The same things were measured in two ways. Each way mixes the same 10 hidden numbers, adds some noise and spreads widely along 6 directions of its own, which tell nothing about the thing.
In the rows, zero is written as 128.
Some things both ways: the first way, then the second way.
[ 96 156 125 141 126 105 179 115 115 138 196 164 155 127 161  74 169 122
 158]
[149 115 141 105 112 147  80 165 121 142 125 164 189 155  84 124 137 135
 105 109 127 111 104 137 120 153  96]

[ 98  84  90 181 184  75 141 175 151 148 116 136 134 120 130 150  73 109
  97]
[124 127 140 107 135 117 122 115 125  93 164 149  98 137 100 131 132 123
 115 158 134 146 145 127 113 126 176]

[108 127  78  63 172 116  89 208 158 159 145 126 152 150 152 141 129  89
 144]
[149 121  97 126 113 100 116 110 143 127 164 139 131 106 100 141 124  99
 108 131 113 129 129 146 120 111 126]

[ 78 104  75 171 184  94 162 145 176 194 117 156 113 157 157 138  80 101
 145]
[131 128 131 115 109 166 140 128  90 133 128 116  98 135 117 100 172 135
 151 150  84 147 183 104 113 104 132]

[ 90 173  98 179 196 115 117 123 218 134 160 126 127 159 135 160 104 101
 166]
[150 158 120 159 133 113 144  84  90 119 143  96 116 148 133 180 144 129
 110 124 150 137 155 116 143  74 107]

[ 83 153 102 110 160  66 165  73 123 198 140 157 142 188 159  84  86 109
 119]
[117  98  89 124 140  70 137 117  84 121 149 122 121 149 113 119 147 115
 115  81 137 155 128  98 132 108 130]

[135  96 163 110 138  83 164 142 137 186 119 110 178 129 131  51 138 109
 134]
[130 101 132  95 144 166 145 137 150 102 156 143  90 117 115 102  72 121
 133 182 107 139 111 160 101 175 194]

[125 189 166 144 150 140 155  73 172 160 164 122 104 149 128 114 131 151
 191]
[143 107 137 121 126 139 154  62 134 112 166 158  99  91 125 125  95 122
 123  90 113 111 120 165 168 129 127]

[109  61 111 128 166 110 151 141 210 178  99 123  95 113 137 135 147 141
 138]
[135 143 124 166 113 165 148 135 120 138 121 102 133 137 123 130 120 113
 125 171 121 147 143 151 126 118 124]

[124 103 130 177 154 108 163 142 128 146 138 124 125  73 124  93 123 158
 136]
[169 105 108 106 124 102 143 130 117 124 152 141 105 140 104 123 133  92
 109 156  71 127 152 147 126 151 125]

[138  70 107 194 190 119 121 115 178 114  64 113  92  93  90 116 109 110
 119]
[142 122 130 141 122 153 170  72 138 125 138 124  68  88 153 123 113 104
 118 143  89 113 152 149 142 112 124]

[116 140  84  74 147 127 111 180 151 134 168 154 119 150 156 167 114 166
 163]
[166 128 118 107  91 145 135 118 118 117 105 117  96 120 149 144 163 109
 125  98 102  79 136 109 115 100  56]

[142 120 119 110 116 124 152 105 146 178 123 164 190 153 164  60 161  75
 188]
[157 129 135 146 106 136 102 175 145 107 148 121 171 130 103 173 130 105
 116 141 158 118 117 146 112 151 131]

[123  95 172 202 166 119 115 113 164 137 123 107 124 104 125 128 132 105
 141]
[170 180 123 146 103  99 117 161  80 143 100 131 185 203  85 148 179  87
  70 156 145 130 158 139 129 102  79]

[128 113  89 135 106 120 138 119  74 125 133 148 139 114 101  99 128 141
 133]
[120  96 110 103 125 131 142 138 119 117 108 122  99 123 149 110 145 118
 135 103  98 122 106  93 130 139 138]

[111 101 120 152 143  99 157  93 110 148 118 155 133 120 154  81 114 144
 129]
[119  99 148  87 111 139 151 116 153  57 179 154  83 101 107 130  80 107
 153 137 149 135 103 169 142 167 195]

[122 116 106 111 119 107 168 174 152 133 149 131 177  99 108 107 185 138
 129]
[132  92 139 120 144 181  98 157 138 162 110 141 171 129 124  94 108 140
  98 132 108 106  84 124 104 168 105]

[118 129 163 121 127  98 157 123 138 184 129 120 201 132 141  49 170  92
 166]
[182 142 138 128 120 155 143 157 111 133 142 125 157 150 118 134 118 106
 107 159 112 124 144 162 108 151 126]

[ 90 142  79 120 147  97 177 127 190 128 155 159 122 156 129 109 144 154
 162]
[129 110 120 149 123 134 132 151 107 154  95 102 153 147 146 134 156 117
 116 130  81 139 114 101 149 140 100]

[ 92 136  47 101 121  97 127 147  80 123 155 158 184 145 131  82 137 102
 130]
[137 124 120 131 123 145 127 184 117 125 109 116 144 150 127 138 150 118
 125 133 115 131 117 113 115 154 151]

[106 165 186 128 152 126 162 110 175 219 159  97  92 149 133 127 126 170
 187]
[141 133 150 130 131 166 141  76 132 113 170 140 129 105 110 119  68 129
 115 137 171 124 118 177 129 114 130]

[109 126  87  97 156 144  95 131 208 159 144 131 114 167 153 172 117 136
 183]
[113 108 103 132 108 171 129 176 116 162  77 127 149 139 115  86 139 123
 134 116  96 131 107 124 125 147 120]

[ 83 157 115 130 158  95 113 151 157 147 151 139 203 159 162 110 145  64
 149]
[172 152 144 114 122 169 130 117 107 127 141 133 135 135 133 142 126 142
 112 103 136 107 144 141  97 115 101]

[ 87  99  81 142 157  86 180 109  94 155 112 203  85 151 161 101  95 160
 140]
[ 97  96 138 105 107 129 126 111 143  93 145 128 107 101 148 122 131 128
 137  89 130 126 107 103 113 127 120]

[104  82 165 181 139 100 161  80 163 142 110 138 128 113 127 114 172 124
 121]
[ 93 117 138 105 129 153 151 101 108 123 129 136 117 130 141 100 104 146
 144  99 117 159 102 127 141 130 148]

[120 148 127 134 143 100 156 107 142 148 151 129 161 125 122  67 172  76
 140]
[153 164 121 185 135 120 125 140 107 126 130  99 142 166 106 192 151 121
 101 161 150 143 158 133 134 106 131]

[ 74 134  92 150 168 106 169 156 178 151 162 132  96 113 128 154 128 178
 133]
[105 111 142 143 146 148 118 113 136 124 150 133 144 127 106 122  90 140
 115 146 152 148 102 144 137 139 152]

[ 98 129 112 166 188  76 134 185 174 128 148 134 139 134 135 161  88 110
 126]
[131 147 140 113 154 100 131  52 127  61 184 115  61 121 148 195 109 148
 111 131 176 134 132 110 103  84 148]

Other things, the second way, with their names:
<517>: [ 71  99 129 138 144 162 129 136 144 128 112 107  94 108 161  92 126 141
 127 145 107 151 113  88  96 136 162]
<800>: [153 160 143 118 118 140 135 117 114  73 122 127  79 154 117 185 146 126
 123 149 156 105 143 133 134 109 136]
<95>: [145  96 104 111 132 127 107 174 114 138  85 118 110 149 128 111 177 111
 101 130  92  99 121  79 100 141 104]
<241>: [128  92 111  91 136  97 146  81  98 102 145 142  70 129 130 116 134 129
 126  65 119 118 130 107 135 114 110]
<614>: [105 106  96 120 140 118 143 115 103 146 115 127 140 147 133  90  93 125
 109 100 130 151  83 130 124 124 107]
<136>: [100 128 160 148 116 173 121 168 159 107 125 124 145 121 128 138 117 119
 129 174 137 145 109 138 121 169 185]
<273>: [152  95 118  90 143 112 106 135 105 137 132 145 135 155 115 105 132 124
  89 115 113 113 113 110  96 140  87]
<909>: [111 113 143 125 139 126 101 137 142 151 139 151 175 121 143 110 135 129
  86 110 100 141 108 108  99 147 135]
<358>: [165 133 157 120 130 147  89 140 129 124 144 165 164 142  87 146 138 128
  88 128 147  96 127 143 126 145 124]
<753>: [128  84 122 116  92 132 140 144 130 124 135 134 130 112 115 102 140  91
 144 122  82 135 121 136 150 156 126]
<859>: [ 98 116 117 160 144 128 113 135 139 108 122 123 101 149  97 143 109 134
 103 144 175 128 114 136 109 131 133]
<17>: [105 126 140 123 131  86  99 116 138 107 151 133 145 133 135 158 150 125
  98 130 128 153 114  97 120 119 141]
<541>: [ 74  98 135 109 120 123 159 161 104  90 130 109 103 159 122  94 127 113
 163 173 119 200 116 112 143 161 202]
<122>: [113 115 117 143 138  96 127 117 140 122 179 117 132 121 129 154 122 128
 124 137  94 183 135 120 116 133 175]
<781>: [137 105  84 107 161  90 166  85  99 107 163  92  52 140 143 147 111 133
 138 145  86 166 136 108 122 108 151]
<300>: [ 74  99  82 127 159 127 122 160 108 132  84  91 116 161 131 109 119 140
 132 144 144 167  70  78 118 125 157]
<846>: [130  99 127 117  89 174 138 150 129 128 119 136 112 112 114 104 140 117
 152 104  93 113 135 143 127 148 116]
<993>: [ 90 115 140 146 131 164 105 168 181  91 128 118 119 112 134 160  99 136
 130 144 165 126  81 126  95 163 179]
<764>: [132 111  94 109 132 125 124 135 113 118 141  88 118 141 125 126 112 121
 126 160 139 147 113 108  79 110 107]
<262>: [119 137 165 119 134 150 105  41 154  97 154 146 111  85 139 149 107 139
  99 124 172 100 103 122 138  83 114]
<214>: [118 150 159 134 134 155  83 137 175  92 137 144 134 131  99 172 101 137
  95 188 175 118 101 149 101 137 158]
<322>: [128 141 117 157 106 146 160 172 119  94 113  82  96 155 137 155 134 106
 140 164 139 147 151 133 102 130 145]
<150>: [136 143 123 105 105 121 108 103 116 128 122 126 159 126 137 140 146 118
 110 107 134 125 102 106 132  86  84]
<151>: [128 121  96 112 129 129 144 104 112 117 130 138  78 129 113 130 116 137
 135  90 121 126 123 139 126 110 133]
<932>: [148 132 122 130  86 133 120 133 129 119 136 147 128 127  79 138 153 104
 125 130 120 120 153 156 138 122 111]
<575>: [181 169 132 128  85 131 141 126  91 134 110 166 128 157  96 140 186 100
 102 106  95 100 190 157 144 106  85]
<900>: [122 107 119 135 146 121 140 113 127 117 133 134 122 127 131 140 106 124
 111 101 138 128  92 132 153 137 141]
<12>: [143 159 112 156 104  99  96 147 151 128 148 141 191 141  69 167 121  85
  89 176 154 150 109 170 136 122 142]
<574>: [135 134 114 110 112 152 134 125 124 118 114 131 112 143 111 124 101 124
 122 139 132 121 109 153 115 118 103]
<270>: [171 125 124  96 115 142 119  86 149 111 176 162 127  92 103 128  80 117
 104 104 150  90 113 179 100 115  97]
<371>: [147 114  90 117 146  67 104 120 112 148 150 127 155 139 128 149 148 118
  92 105  90 148 112  97 118 117 118]
<346>: [135 102 107 110 110 154 170 120 103 133  85 105  69 116 171  99 156 112
 142  99  71 107 137  94 133 115  95]
<625>: [118 120 118 125 152  96 145 106 110 122 152 134 112 146 127 129 123 123
 112 142 103 170 128 124 143 130 174]
<191>: [117 131 143 117 127 181 101 123 141 133  99 126 136 109 158 130 128 154
 114  98 141  95  90  96  99 113 101]
<556>: [119  97 117 121 131 132 147 124 125 131 134 133  84 126 129  91 130 117
 113 126  92 130 147 125  97 136 125]
<407>: [ 91  94  97 125 162  90 107 118 127 130 148 110 149 128 131 124 110 129
 112 128 143 167  65  85 128 120 160]
<745>: [104 114 104 142 132  98 127 111 109 117 147 111 116 140 109 129 127 125
 119 126 153 161 130 117 117  99 124]
<701>: [159 129 137 152 115 105 116 136 150 108 191 141 172 114 105 165 112  96
  94 128 153 132 136 167 105 143 136]
<680>: [ 78 112 150 120 132 150 143 186 127  92 113 135 116 149 136 115 136 128
 148 131 125 164 108 109 131 186 228]
<527>: [133 134 162 139 132 161 120 183 139  89 129 140 126 155 117 161 125 130
 114 141 158 119 126 144 106 177 179]
<51>: [122 118 105 114 133 123 165 116 105 100 111  86  64 134 165 155 150 121
 155 136  88 146 120  84 156 111 159]
<140>: [133 139 132 155 136 138 117 104 130  94 127 120  82 140 112 170 127 139
 100 129 186  94 143 131 109  97  97]
<72>: [126 104 140 124 108 141 115 179 133 141 109 190 171 143  60  87 145  90
 108 153 100 132 111 164 180 184 181]
<760>: [130 131 125 103 112 168 150 169 124 100 104 122  83 136 141 136 141 126
 155 127  99 126 126 120 112 152 170]
<843>: [119 130 137 114 125 120 146 108 108  92 147 130  87 134 132 128 146 119
 126 129 134 142 150 111 124 112 161]
<879>: [151 106 133 103 129 142 138 109 141 104 140 137  92 105 141 115 112 102
 104 133 124  90 118 131 107 136 113]
<722>: [116  92 143 129 140 127 111 148 129 142 146 169 152 123 114  90 144 127
  98  89 109 130 127 118 114 168 158]
<52>: [158 137 119 127 121 115 180 122 118 115 176 154 100 139 100 135 112 100
 134 155  67 175 177 194 145 160 201]
<711>: [105 112 109 165 125 161 147 161 118 130  87  88 100 133 151 135 146 129
 141 109 115 131 124 103 125 133 136]
<197>: [140  88  99  46 106  79 133  44 118 124 180 165 119  74 133  97 139 107
 138  70  60 139 107 103 163  96 124]
<998>: [112 138 125 127 123 136 128 107 124 110 142 138 115 136  97 125 114 130
 124 149 147 147 126 148 134 111 147]
<557>: [146 113 113  90  93 132 119 116 104 133 117 140 118 132 114 126 164 128
 137  90  80 110 131 109 139 110  81]
<692>: [ 85  94  89 125 146 112  88 154 139 143 136 126 161 123 116 114 117 143
 120 113 128 167  76  95  89 134 162]
<453>: [132  95 102 125 108 129 138 127 145 110 131 111  78  87 147 142 148 109
 140 111  82 111 129 109 120 126 124]
<585>: [140 118 150  80 135 157 120 106 144 112 176 152 134 111 131 118  76 144
 121 128 126 134 103 151  87 146 139]
<169>: [111  93 107 134 137 123 141 119 117 140 109 111 121 136 150 108 108 119
 108 109 117 133  97 116 122 128  88]
<285>: [130 119 144 143 121 139 129 142 132 130 114 141 149 141 123 129 125 107
  96 134 128 116 109 145 146 154 121]
<917>: [103 163 123 124 116 110 126 102 125 107 136 131 140 144 113 151 121 122
 120 144 158 168 107 135 139  94 150]
<41>: [147 128 136  91 111  84 133 119 129 105 158 171 138 131 110 130 146  86
 103 137  97 140 126 138 152 141 165]
<61>: [117 122 153 121 112 201 137 125 120 126 107 132  82 122 130 113 150 155
 157 127  81 119 153 118 133 133 144]
<254>: [140  92 126 124 145  77 110  85 163 109 189 136 138  89 130 149 103  89
  80 146 125 125  91 126 135 132 133]
<489>: [150 149 137 131 128 142  99 158 136 121 125 124 145 154 102 157 134 116
  93 194 131 125 127 132 109 133 138]
<451>: [109 133 128 136 126 153 141 126 131 115 120 128 120 124 114 125 113 120
 135 159 131 150 105 140 159 131 186]
<437>: [124 154 103 126  97 140 148 170  84 115  83  83 120 176 129 146 163 117
 148 146 129 156 131 104 122 105 128]
<866>: [117 133 111 117 109 131 116 119 125 118 122 137 127 128 102 144 135 133
 142 105 126 134 106 129 148 111 133]
<308>: [155 131 117 152 109 123 139 171  94 118 120 134 145 163  95 141 157  99
 106 101 160 113 144 143 132 135 119]
<149>: [138 141 130 116 143 132 122 133 139 115 143 139 126 145 107 144 108 119
 104 185 123 148 114 148 115 140 174]
<250>: [162 117 120 102 131  84 139  92  97 128 171 133 146 132 125 125 135  99
  99 129 103 152 138 123 136 112 117]
<811>: [140 151 143 102 104 190 152 129 120 122 123 115  95 119 145 115 144 123
 151 185  68 145 157 124 113 119 162]
<238>: [124 125 160 137  98 119 152 124 117  66 149 121  94 128 135 154 153 100
 131 117 158 128 153 123 136 129 137]
<179>: [147 114  87  93 106 111 144 112 107 125 117 130 111 127 137 130 131 113
 132  69 101 117 104 123 130 111  88]
<297>: [124 151 159 141 116 119 116 149 137 102 135 147 153 146 119 161 153 108
  97 143 143 139 130 131 135 145 162]
<916>: [123  70 111 113 170  55 134  81 153 104 225 143 110  89 133 137  88 112
 102 117 101 169 110 127 120 153 193]
<460>: [123 115 122 132 134 152 112 116 137 123 137 138 126 127  97 129  91 140
 117 128 152 123 102 150 120 129 120]
<518>: [139 108 120  87 117 119 121 135 115 112 131 130 110 143 121 133 149 123
 129 120  95 130 125 107 116 137 118]
<826>: [141 142 146 141 108 165 134 110 157  93 170 136 105 107 105 152  94 124
 125 155 149 123 152 181 101 128 139]
<54>: [170 126 126 118 111  62 111 112 126 102 193 169 170 124  83 168 140  86
  91  98 144 126 129 154 154 130 142]
<376>: [126 110 134  76 115 123 116 133 114 112 149 154 146 144 108 106 120 127
 125 111 124 142 106 128 112 141 127]
<964>: [124 120 135 138 130 133 138  98 146 122 125 114 120 111 168 128 104 111
  90 134 129 113 107 125 109 118  89]
<862>: [110  79 122 129 135  92 101  88 154 120 181 116 149  92 141 142 104 124
 106 112 127 141  84 105 117 123 104]
<1024>: [126 125 109 112 120  93 114 124  99 133 119 126 161 148 124 136 164 114
 112 110 114 145 104  92 153 107 117]
<612>: [138 149 162 139 113 142 102 143 126 106 135 140 165 146 118 176 149 138
 112  98 162 117 123 128 128 133 123]
<852>: [122 130 124 125 108  94 163  95 118 110 153 153 109 130 114 122 120  92
 119 130 108 158 142 163 157 124 150]
<288>: [162  98 117 113 138 125  97 131 133 141 157 130 160 123 109 140 110 122
 102 130 112 119  97 131 117 143 101]
<874>: [ 93  74  73  86 149  70 153  70 115 124 169 102  98 106 162  93  84 122
 135 104  92 183  79  92 114 103 126]
<644>: [ 95 105 157 117 142 170 162  97 130  97 151 122  60 108 151 113 111 150
 156 146  98 156 140 118 132 141 196]
<223>: [144 121 136 100  86  88 148  88 131 100 168 194 133 102  88 127 145  76
 126 104  95 136 131 170 210 135 170]
<1005>: [126 135 136 142 109 126 174 101 127 115 139 143  93 107 136 114 146  87
 121 142  84 146 165 147 162 126 174]
<1013>: [141 119 123 117 122 154 148 112 130 124 118 117  81 116 154 134 136 122
 132 137  72 117 136 119 128 130 123]
<287>: [160 138 134 157 103 118 104 129 150 118 132 151 161 132  84 168 127  84
  79 148 156  94 114 172 159 132  94]
<937>: [ 78 125 139 152 142 144  87 233 121 113  88 128 177 191  82 121 147 128
 104 162 205 153  90 102  99 171 187]
<806>: [159 126  99 123 102 139 141 110 121 123 139 121  83 122 106 137 132 115
 133 146  89 122 162 150 115 105  98]
<894>: [130 102 123 150 152 147 113  94 138 142 152 134 126 113 102 115  90 135
  97 136 140 118 117 148 119 126 104]
<46>: [146 130 125 109 116 127 114 127 123 110 135 157 119 132  88 134 141 117
 116 123 137 112 129 141 136 124 141]
<462>: [174 132 139 120 113  93 107  99 133 134 166 136 193 130 121 150 113  86
  67 156 125 125 110 147 124 113  64]

Some of these things the first way, each followed by its name:
[ 71 157  85 122 169  75 138 149  71 156 145 146 137 159 134 112  80 124
 111] -> <843>
[122 143 155  84 109  92 142 169  66 141 152 125 188 138 116  83 162 104
 124] -> <41>
[134 149 119 115 139 138 141 146 116 113 178 122  87  90 109 119 154 182
 150] -> <287>
[124 189 145 142 130 139 130 146  96 116 183 141 187 116 151  79 163 105
 184] -> <518>
[119 153  67 106 170 119 107  82 220 146 128 155 130 204 159 126  92  99
 184] -> <711>
[110  82 124 138 170  87 139 131 166 150 139 143  95 128 154 162 109 141
 106] -> <575>
[101 127  77 157 183  91 153 122 217 135 140 165 123 170 156 137 100 100
 140] -> <61>
[132 109 147 116 151 140  98 175 145 163 143 109 145 101 151 142 154 120
 153] -> <270>
[ 94 126 120 108 143 106 124 108 166 175 154 142 115 186 173 125 110 135
 183] -> <437>
[120 148 119  98 131 107 153 129 156 155 154 148 119 202 131 124 116 116
 192] -> <191>
[107  81 117 162 135 122 144 139 152 136 124 148  87 136 122 152 134 140
 168] -> <150>
[ 95 136  96  93 193  99 130 164 168 160 163 142 111 149 181 101 121 121
 152] -> <806>
[106 178 145  96 140  87 162 172 122 163 185 130 187 133 149  94 139 142
 137] -> <273>
[ 99 135 141 217 147 143 139 147 147 157 128 110 127  93 111 147 123 147
 183] -> <250>
[124 143 128  90 143 113  91 101 132 113 147 140 180 163 166  76 166  69
 151] -> <179>
[ 68 140  71 137 178 102 116 137  75 119 159 140  99 145 134  39 133  91
 160] -> <12>
[123 165 149 141 179 126 112 135 102 151 118 117 155 106 132  79 127  99
 146] -> <556>
[118  99  66 143 163  93 157 182 134 117  97 141 141 114  99  89 120 115
 119] -> <254>
[ 97 157 158  99 187 125  90 166 187 156 150 105 118 149 157 180 118 154
 162] -> <852>
[139 135 164 118 104 114 182  84  37 168 107 171 167  93 135  64 167 137
 119] -> <238>
[105 121 106 130 113  94 176 115  61 162 156 162 143 128 133  82 142 121
 129] -> <54>
[ 99 113 103 108 184  86 140 170 142 124 109 134 105 126 121 111 117 162
 128] -> <964>
[115  51 129 126 165  88 132 150 176 123 134 128 104  94 153 124 154 149
 101] -> <574>
[ 93 148 158 158 171 120 118 135 159 169 156 105 135 116 153 115 136 132
 176] -> <52>
[ 85  69  56 162 161  68 161 121 203 128 119 166 113 177 135 142 101 105
 119] -> <1024>
[136 139 140 147 152 122 146 113 212 206 109 138 147 168 138 177  85 111
 180] -> <722>
[112 218 148  52 153  91 128 136 141 162 197 138 191 173 168 125 134 123
 124] -> <241>
[133 128 109 150 176 166  86 152 192 137 140 136 122 108 164 174 131 106
 168] -> <932>
[116 122 136 208 165 104 146 115 165 124 141 119 148  93 121  81 136 109
 146] -> <781>
[107 125 107  61 140  86 142 125 153 168 146 145 133 202 147 130 124 111
 122] -> <223>
[123 177 134 121 185 136 115 152 177 145 184 113  91 109 147 169 107 177
 160] -> <859>
[ 94 121  79  67 147  60 172 136 126 165 118 173 165 196 148  50 135  91
 134] -> <136>
[159 103 174 145 134 152 138 137 196 148 148 106 124  70 126 157 185 141
 148] -> <460>
[147 206 187 134 105 152 151  61 117 145 182 110 131 134  97  85 164 152
 197] -> <900>
[110  68  59 158 154 123 109 164 167 144 108 145 139 125 136 148 128  76
 150] -> <692>
[120 145 145 201 196 172  96 141 167 151 129 116  89  94 157 148 115 128
 212] -> <826>
[112 103 137 103 153  42 168 146 134 155 142 125 163 162 131  35 146  75
 112] -> <149>
[132 131 112  86 126 109 146  98 110 158 127 139 116 161 121  92 111 152
 147] -> <346>
[127 177 139 139 180 152 129 158 202 157 161  97 120  95 121 149 144 143
 169] -> <894>
[131 107 144 174 175 129 125  90 180 178  78 114  65 161 106 153  64 139
 179] -> <1005>
[ 90 131  90  96 184  81 107 104 103 143 103 159 186 169 180  22 126  61
 132] -> <322>
[118  93 103 205 179 103 145 144 176 100 106 137  90 125  85 152 101 106
 120] -> <262>
[ 89 171  90 128 144 110 149 134 157 174 157 125 115 192 115 121  95 134
 189] -> <407>
[151 149 144 142 129 137 144 130 117 121 147 124 136 109 102  84 163 125
 174] -> <1013>
[119 111 144 158 155  78 174 124 146 141 106 169 152 162 137  78 146  67
 150] -> <17>
[117 137  78 157 204  94 106 144 140  76 145 139 144  88 133 120 117  90
  76] -> <140>
[145  99 142 143 139  77 152 115 160 114 153 137 154 128 128 106 134 105
 100] -> <800>
